The rows come from 6 hidden closed curves, with some noise, and rows from the same curve form a group. Each curve winds through 6 dimensions. The rows are also pushed far along 4 directions, which tell nothing about the answers.
In the rows, 128 means zero.
Some rows, each with its group after it:
[151  70 153  93  65 122  97  86 140 147 101 114  97  93  98 113 170]
z_141
[138 108 143 125 100 110  89  87 141 159 152 119 125 121 102 192 157]
z_261
[132 130  97 116 147 149 150 134 123  71 100 108 125 106 124  69 120]
z_980
[145  91  78 148 177 162 124 220 103 103 137 119 139 145 123 148 114]
z_89
[118 136  69  81 153 146 153 185  95 106 159 153 173 119 113 138 140]
z_89
[118 157  79 158 155 181 140 165 152  96 150 153 146 119 119 160  99]
z_980
[149 116  93 115 159 150 139 162  97  39 104  73 141 142 109  79 124]
z_990
[114 146 103  84 118 115 177 109 140 131 110 131 136 125 109  62 124]
z_990
[ 82 180  60 108 114 165 188 148 148 132 164 151 170  92  97 102 133]
z_261
[ 98 166 108  75 111 115 193 131  89 146 129 116 145 109 157  23 143]
z_980
[107 158 132 116 125  94 150  69 115 133 135  84 143 116 114  97 148]
z_990
[121 154 105  85  71 184 122 168 112 135 176 118 205  75  87 154 146]
z_352
[132 134 130 170 105 157  98 112 166 129 161 143 127  99 115 201 140]
z_141
[129 114 155 103 106 123  86  96 111 103 125 137 117  93 135 144 156]
z_261
[144  96 139 114 136 123 109 117  82  92 101  70 120 118 121  86 149]
z_352
[104 161 141 146 171  72 170  62 140 147 109 132 121 137 137 101 117]
z_141
[120 133 158 127 124  43 171  46 126 186 113 102  89 138 165  59 154]
z_980
[125 131 143 169 131 121 127 120 163 162 135 168  96 175 144 167 114]
z_990
[ 94 148 130 129 102 121 141  85 130 182 148 123 132  96 118 123 151]
z_990
[159 144 108 165 162 153 144 172 125  93 138  91 152 151 135 138  99]
z_990
[146 125 118 122 128 164  99 121 111 105 136 125 120 107 132 157 130]
z_352
[112 182 170 159 100 101 144  88 175 178 156 171 134 123 162 162 122]
z_141
[176  73 152 186 137 130 117 151 154 135 101 125  85 147 149 139 126]
z_89
[114 153 130 127 138 104 190 111 109 143 122 131 128 134 158  62 152]
z_89
[128 164 105  83 150 107 179 115 108 123 111 103 158 123 129  63 104]
z_990
[179 102 157 205 148 131  68 102 163 111 138 112  96 139 138 229 119]
z_990
[146 118  98 167 178 153 132 161 115  60 128 102 134 125 126 134 129]
z_89
[147 141 117 153 190 105 168 145 127  98  95  88 126 170 151  72  78]
z_980
[175 134 172 185 132 151  85 133 161 105 124 149 110 146 169 198  91]
z_980
[149 124 126  99 168 152 120 167  75  29  89 114 134 130 154  78 112]
z_89
[131 144 162 171 115 126 147 103 177 123 103 145 110 129 141 108 118]
z_352
[136 134 119 180 149 154 143 168 122 117 139 121 122 134 161 125 121]
z_261
[105 171 117 101  64 169 144 158 135 158 173 148 181 106 109 139 139]
z_990
[116 115  99 148 145 125 126 143 120 144 159 126 125 123 123 157 148]
z_89
[179  68 175 143  82 128  78  86 155 143 101 120  62 151 129 156 147]
z_141
[ 83 187 114 178 115 129 191 142 163 188 171 136 171 134 117 129 126]
z_352
[167 127 109 149 147 195  81 175 119  52 147 114 157 112 118 200 110]
z_352
[169 122 106 164 126 177  99 195 167 110 162 144 140 122 138 207  97]
z_980
[176  73 148 104 139 106 108 129 104 101  95 126 105 134 144 123 152]
z_89
[155 125 140 152 140 155 123 156 134 120 113 149 115 170 152 145  97]
z_261
[104 158 143 117  75 113 157  67 136 143 130 105 118 115 127  67 163]
z_141
[114 174  96 115 118 171 136 172 110 116 181 114 208 106  98 166 124]
z_352
[115 128  70 120 140 162 133 209  98  99 171 107 160 116 123 128 137]
z_141
[135 132 153 122 148  86 124 101 111 120 122 108 137 141 133 128 130]
z_89
[114 193 120 203 185 123 165 125 137 120 157 128 136 169 167 149  98]
z_261
[153 121 187 113  68  81 106  38 174 164 116 146  88 100 152 140 151]
z_980
[166 107 158 123 110 127  80 136 129 125 128  95 147 120 117 171 117]
z_980
[107 129 142 116 143  79 131  81 125 135 105 115 102 133 134  89 125]
z_89
[130  98 144  75  91  92 109  73 110 154 118  97 122 113  91 113 169]
z_261
[170 113 156 183 136 166 100 161 142 128 120 146 107 180 152 187  98]
z_261
[156 141 142 198 193 103 148 119 149  98 108 108 117 185 148 139  90]
z_352
[123 123 109 154 127 163 120 160 125 135 154 124 147 102 113 164 136]
z_141
[177  79 106  92 136 167  87 177 122  59 104 128 126 127 108 148 112]
z_990
[148 130 173 160  79 106 135  77 154 165 132  93 118 108 140 116 160]
z_261
[132 140 149  87 104 111 137 126 118 131 117 108 175 111 106 104 132]
z_89
[160 110 156  97  80 116 114 103 153 129 101 112 125  97 122 105 131]
z_980
[106 132 112 114 106 117 175  99 135 167 121 136 108 105 137  63 154]
z_980
[107 132  94 118 120 132 152 159 108 128 151 101 145 114 125  91 150]
z_141
[158  86 190 148  87 137  87 108 142 105  84 125  89 107 143 110 147]
z_352
[137 124 108  75 113 167  82 158 121  78 140 161 150 114 105 180 118]
z_990
[150 131 119 114 132 161 109 170  87  66 132  86 155 106 140 116 123]
z_980
[162 100 137 116 116 166 116 166 102  74  94  98 124 135 134  84 128]
z_990
[119 157 144 128 143  91 176 113 132 135 102 102 155 144 125  72 109]
z_89
[154 100 136  41  78 139 120 144 106 125  98 118 154 102 101  86 137]
z_352
[ 84 165 137  89 110 106 172  38 120 128  93 116 120 123 102  38 149]
z_261
[117 149 127 166 100 152 114 109 171 142 169 150 137  92 115 195 140]
z_141
[117 102  69  95 129 165  98 187 122 124 164 157 150 110  88 191 131]
z_352
[ 87 173  87 147 179 125 172 107 132 118 141 134 151 116 110 121 116]
z_141
[113 159 184 158 102  99 147  41 130 178 123 108 116 137 138 109 148]
z_141
[154 137 143 206 106 148 109 138 172 158 180 125 132 121 145 213 134]
z_261
[ 99 147 132  60  82 152 135 136  87 103 116 120 163  80 114  57 151]
z_352
[145  82 120 128 164 129 140 131 106 104  66 113  80 165 127  65 121]
z_261

New rows. What belongs after each?
[127  93 104  69 153 120 102 136  77  73 109 113 116 111 124  99 142]
z_89
[139 145 164 148  94 118 116 125 167 173 156 142 165 123 116 195 121]
z_89
[151  94 152  97 102 140  90  91 108  82  93 111 102  85 126 102 159]
z_980
[169  83 127 172 188  98 128 127 146 102  94 122  83 164 143 136 117]
z_89
[137 107 138 165 188  59 160 106 130 128  93  99  92 149 160  77 122]
z_141
[169  71 165 120  86 117  75 135 119 115 126  90 107 101 144 131 165]
z_141
[153 124 165  99  84 127  97  84 133  98 115 103 142  88 106 134 149]
z_352
[110 141 154 173  98 137 122 117 143 161 152 134 126 114 136 150 146]
z_352
[ 97 124  99  65 155  94 154 101  77  94 101 107 115 112 127  38 151]
z_89
[174 109 157 157  94 140 105 138 180 168 134 155 113 142 139 193 113]
z_990
[110 157 126 193 149 111 171 104 157 136 136 101 138 129 122 113 127]
z_89
[142 127 116  94 154 161 123 177  86  47 105 132 141 122 147  94 115]
z_89
[101 191 152 163 101 103 161  93 164 178 170 145 146 171 136 155 127]
z_990
[159 102 130 190 138 158 117 164 146 106 126 116 123 124 131 154 128]
z_89
[141 130 149 116 119 154  91 163 108 139 137 135 159 137 122 177 105]
z_980
[170 144 143 175 174 135 164 126 125 107  85 107 103 175 175  84  83]
z_352
[113 164  63 133 158 163 163 178 117  76 159 102 173 144 101 121 117]
z_990
[124 122 151  91 115  88 150 115  96 147 104  79 156 124 112  59 140]
z_89
[126 132 119 169 145 120 168 103 150 143 113 120  83 181 139  92 119]
z_141
[144 146  95 209 192 144 163 171 129  88 142  96 128 148 163 120 108]
z_261
[ 87 168 138 152 119 117 161 126 139 171 136 108 154 128 124  92 109]
z_89
[137 130  67 164 183 153 162 178 122  81 132  96 126 130 142  97 110]
z_980
[143 138  98 119 161 158 169 146 101  58  86  82 135 154 117  46 106]
z_261
[133 137 124 120 125 155 121 153 121 126 140 169 122 127 160 144 120]
z_980
[157 125 137 141  99 133  85 119 160 114 167 129 138  85 129 206 148]
z_261
[ 93 184 114 120 147 153 163 124 109 120 127 146 166 113 120 107 109]
z_141
[107 180 130  68  60 168 109 137 120 126 175 151 194  82 107 163 137]
z_990
[142 133 141  88 122 153  90 157  91  71 132 132 160 105 136 146 128]
z_89
[115 128 108  97  84 203  83 199 114  94 163 158 175  76 101 175 141]
z_352
[ 83 155 141 153  92 101 183  52 176 201 122 148  96 124 126  78 149]
z_990
[137 132 113 102  90 132 146 152 132 148 150 113 143  95 140 102 142]
z_980
[153 123 169 132  60 116 129 102 174 197 132 145 118 119 138 142 140]
z_261
[113 151  72 181 164 153 175 168 162 125 150 132 151 142 105 139 107]
z_352
[181  81 138  98 117 131  71 129 107  58 117  80 127  86 121 142 154]
z_261
[118 130 119 139 149  85 185  96 156 175  96 125  99 151 129  68 113]
z_980
[132 114 134  86  85 108 118 146 131 129 141 127 139  84 138 109 153]
z_141
[122 131 140 107 106 156 108 129 101 131 131 126 164  79 105 142 143]
z_141
[117 144 135 192 126 136 161  97 170 145 118 136  93 137 141 106 127]
z_990
[116 143  82 185 191 138 146 158 144 100 155 117 144 150 108 168 109]
z_352
[151  96  90 119 168 164 113 220  93 106 124 110 147 151 117 143  91]
z_980
[140 120 147 159 177 103 128  82 106  92  91  91  92 148 147  98 126]
z_980
[139 104 110  91 143 116 100 152 107 115 147 125 156 123 104 174 137]
z_89
[112 159 108 186 175 154 150 158 107 128 154 118 139 175 139 148 108]
z_261
[146 133 170 140  83 141  85  87 176 147 136 174 119 109 127 207 127]
z_141
[126 134 181 134  58 122  81  74 171 156 144 135 130  79 114 180 148]
z_89
[ 96 178  85 164 147 168 153 158 164  99 162 163 158 119 114 163 107]
z_352
[152 101 137  45  60 135 102 126 133 138 118 136 145  92  97 126 145]
z_990
[144 119 122 148 110 107 150 126 163 175 143 122 120 122 134 133 138]
z_261
[104 118 154 137 109  81 144  82 146 180 103  93 109 121 117  72 131]
z_89
[129 148 115 134 131 177 128 187 129 128 136 153 158 137 127 154  89]
z_980
[149 131 168 173 168  85 122 100 130 119 117 110 114 164 156 149 116]
z_89
[153 140 168 166 143 105 156  79 154 158  86 130  88 138 175  89  98]
z_990
[124 164 124 211 217  93 156 118 142 110 133 124 112 175 173 145  91]
z_141
[149  98 153 111  84 159  76 162 118 108 121  98 156  88 102 141 132]
z_89
[133 181 104 175 164 133 157 157 153 136 173 136 160 178 140 184  87]
z_990
[106 166 142 139 120 125 134  95 114 155 155 118 142 146 129 144 135]
z_141
[107 183 137 179 132 106 181  94 187 157 141 149 146 135 132 136 112]
z_89
[132 142 154 174  98 150 113 123 145 159 152 117 140 113 128 168 132]
z_980
[162 116 133 204 173 140  92 130 146 132 146 146  88 168 162 221 101]
z_352
[122 147 140 171 169  79 161 103 140 103 117 105 115 122 169  84 126]
z_141
[101 196 167 136 115  91 184  58 151 164 110 134 131 135 153  71 111]
z_980
[141 115 168 123 119  92 103 113 117 159 133 131 122 140 149 155 139]
z_89
[110 159 113 192 175 146 157 120 163 130 120 159 115 160 126 147  86]
z_980
[148  78 123  78 145 142  91 184  55  80 104 107 122 126 142  95 133]
z_89
[163  84 141  92 147 110  77 143  90  85 114 103 138 130 119 158 135]
z_89
[149 122 163 163 114 127  89 112 142 177 154 147 107 143 151 209 126]
z_352
[137 113 189 129  81 114  84  85 112 128 118  91 120  92 136 120 162]
z_89
[161 129 128 109 146 127 148 138  95  77  98  64 145 136 130  65 118]
z_990
[105 129 126  32 102 129 132 100  86 119  95 146 137  96 108  65 145]
z_980
[ 75 169  92 135 155 126 156 109 130 154 160 153 136 128 121 142 120]
z_990
[133 141 129 163 189  96 141 127 120 114 131 113 132 167 145 144 107]
z_89
[151  95 133  93 142 102 125 137 107 100  89 117 102 151 147  80 122]
z_141
[209  73 200 175 107 161  67 123 132  75  72  99  77 135 160 136 129]
z_261
[141 116  94 105 185 148 112 186 102  85 120 150 144 143 125 157  90]
z_141
[148  93  66 106 182 154 104 207 103  72 143 135 151 134 102 180 117]
z_89
[129 105 122 125 154 116  95 129 118 108 129 131 106 132 135 155 124]
z_89
[141 132  98 204 178 128 153 140 155 132 151 146  81 154 182 153 118]
z_980
[117 118 161 125  86 124 121  99 119 146 118 112 117  99 130  90 163]
z_352
[137  86 166 143  63 122  90  95 166 189 134 146  93  99 119 168 164]
z_352
[180 117 207 129  90 110  85  55 145 132  95 126  94 124 157 147 130]
z_352
[143 124 168 135 110  97  84 105 141 157 159 135 143 127 127 215 141]
z_89
[170  94 124 114 139 121 113 122 122  81 106 124  86 117 166 108 136]
z_980
[ 93 179  82 130 144 142 174 106 144  98 142 134 148 111 111 105 126]
z_261
[142 100 135  97  89 136  98 161 140 166 141 154 141 113 113 170 131]
z_89
[120 106 118  92  85 141 106 132 134 158 148 140 156  60  87 160 158]
z_141
[ 86 168 108 196 137 115 188 104 181 201 159 153 133 112 124 140 127]
z_141
[100 179 183 150  91  88 136  86 151 208 161 140 146 131 148 153 126]
z_89
[ 99 153  50 102 131 150 186 181 125 140 166 128 173 106 106  98 128]
z_261
[ 93 191 131 120 133 122 165  94 114 114 137 129 148 122 143  88 130]
z_261
[110 180  95 148 139 128 167 125 161 118 166 142 149 104 138 138 123]
z_261
[129 123 115 146 180 112 126 131 113 116 129 132 111 168 138 149 114]
z_261
[119 169 163 137 116 110 125  99 134 139 151 140 151 124 146 157 132]
z_89
[ 94 159 124 131 134  78 170  86 136 206 153 146 121 147 146 125 134]
z_980
[110 111  99  60 139  87 159 110 110 107  97 111 134  84 105  45 149]
z_141
[157 114 115 121 139 170 108 197  83  92 136 122 132 127 166 129 123]
z_980
[141 144 134 138  64 142 115 133 193 180 176 156 147  93 126 199 129]
z_980
[110 153 119 132 151  96 192 125 147 143 107 146 119 134 156  58 110]
z_141
[ 90 164 114 142  99 108 161 132 145 174 187 122 155 105 139 124 155]
z_141
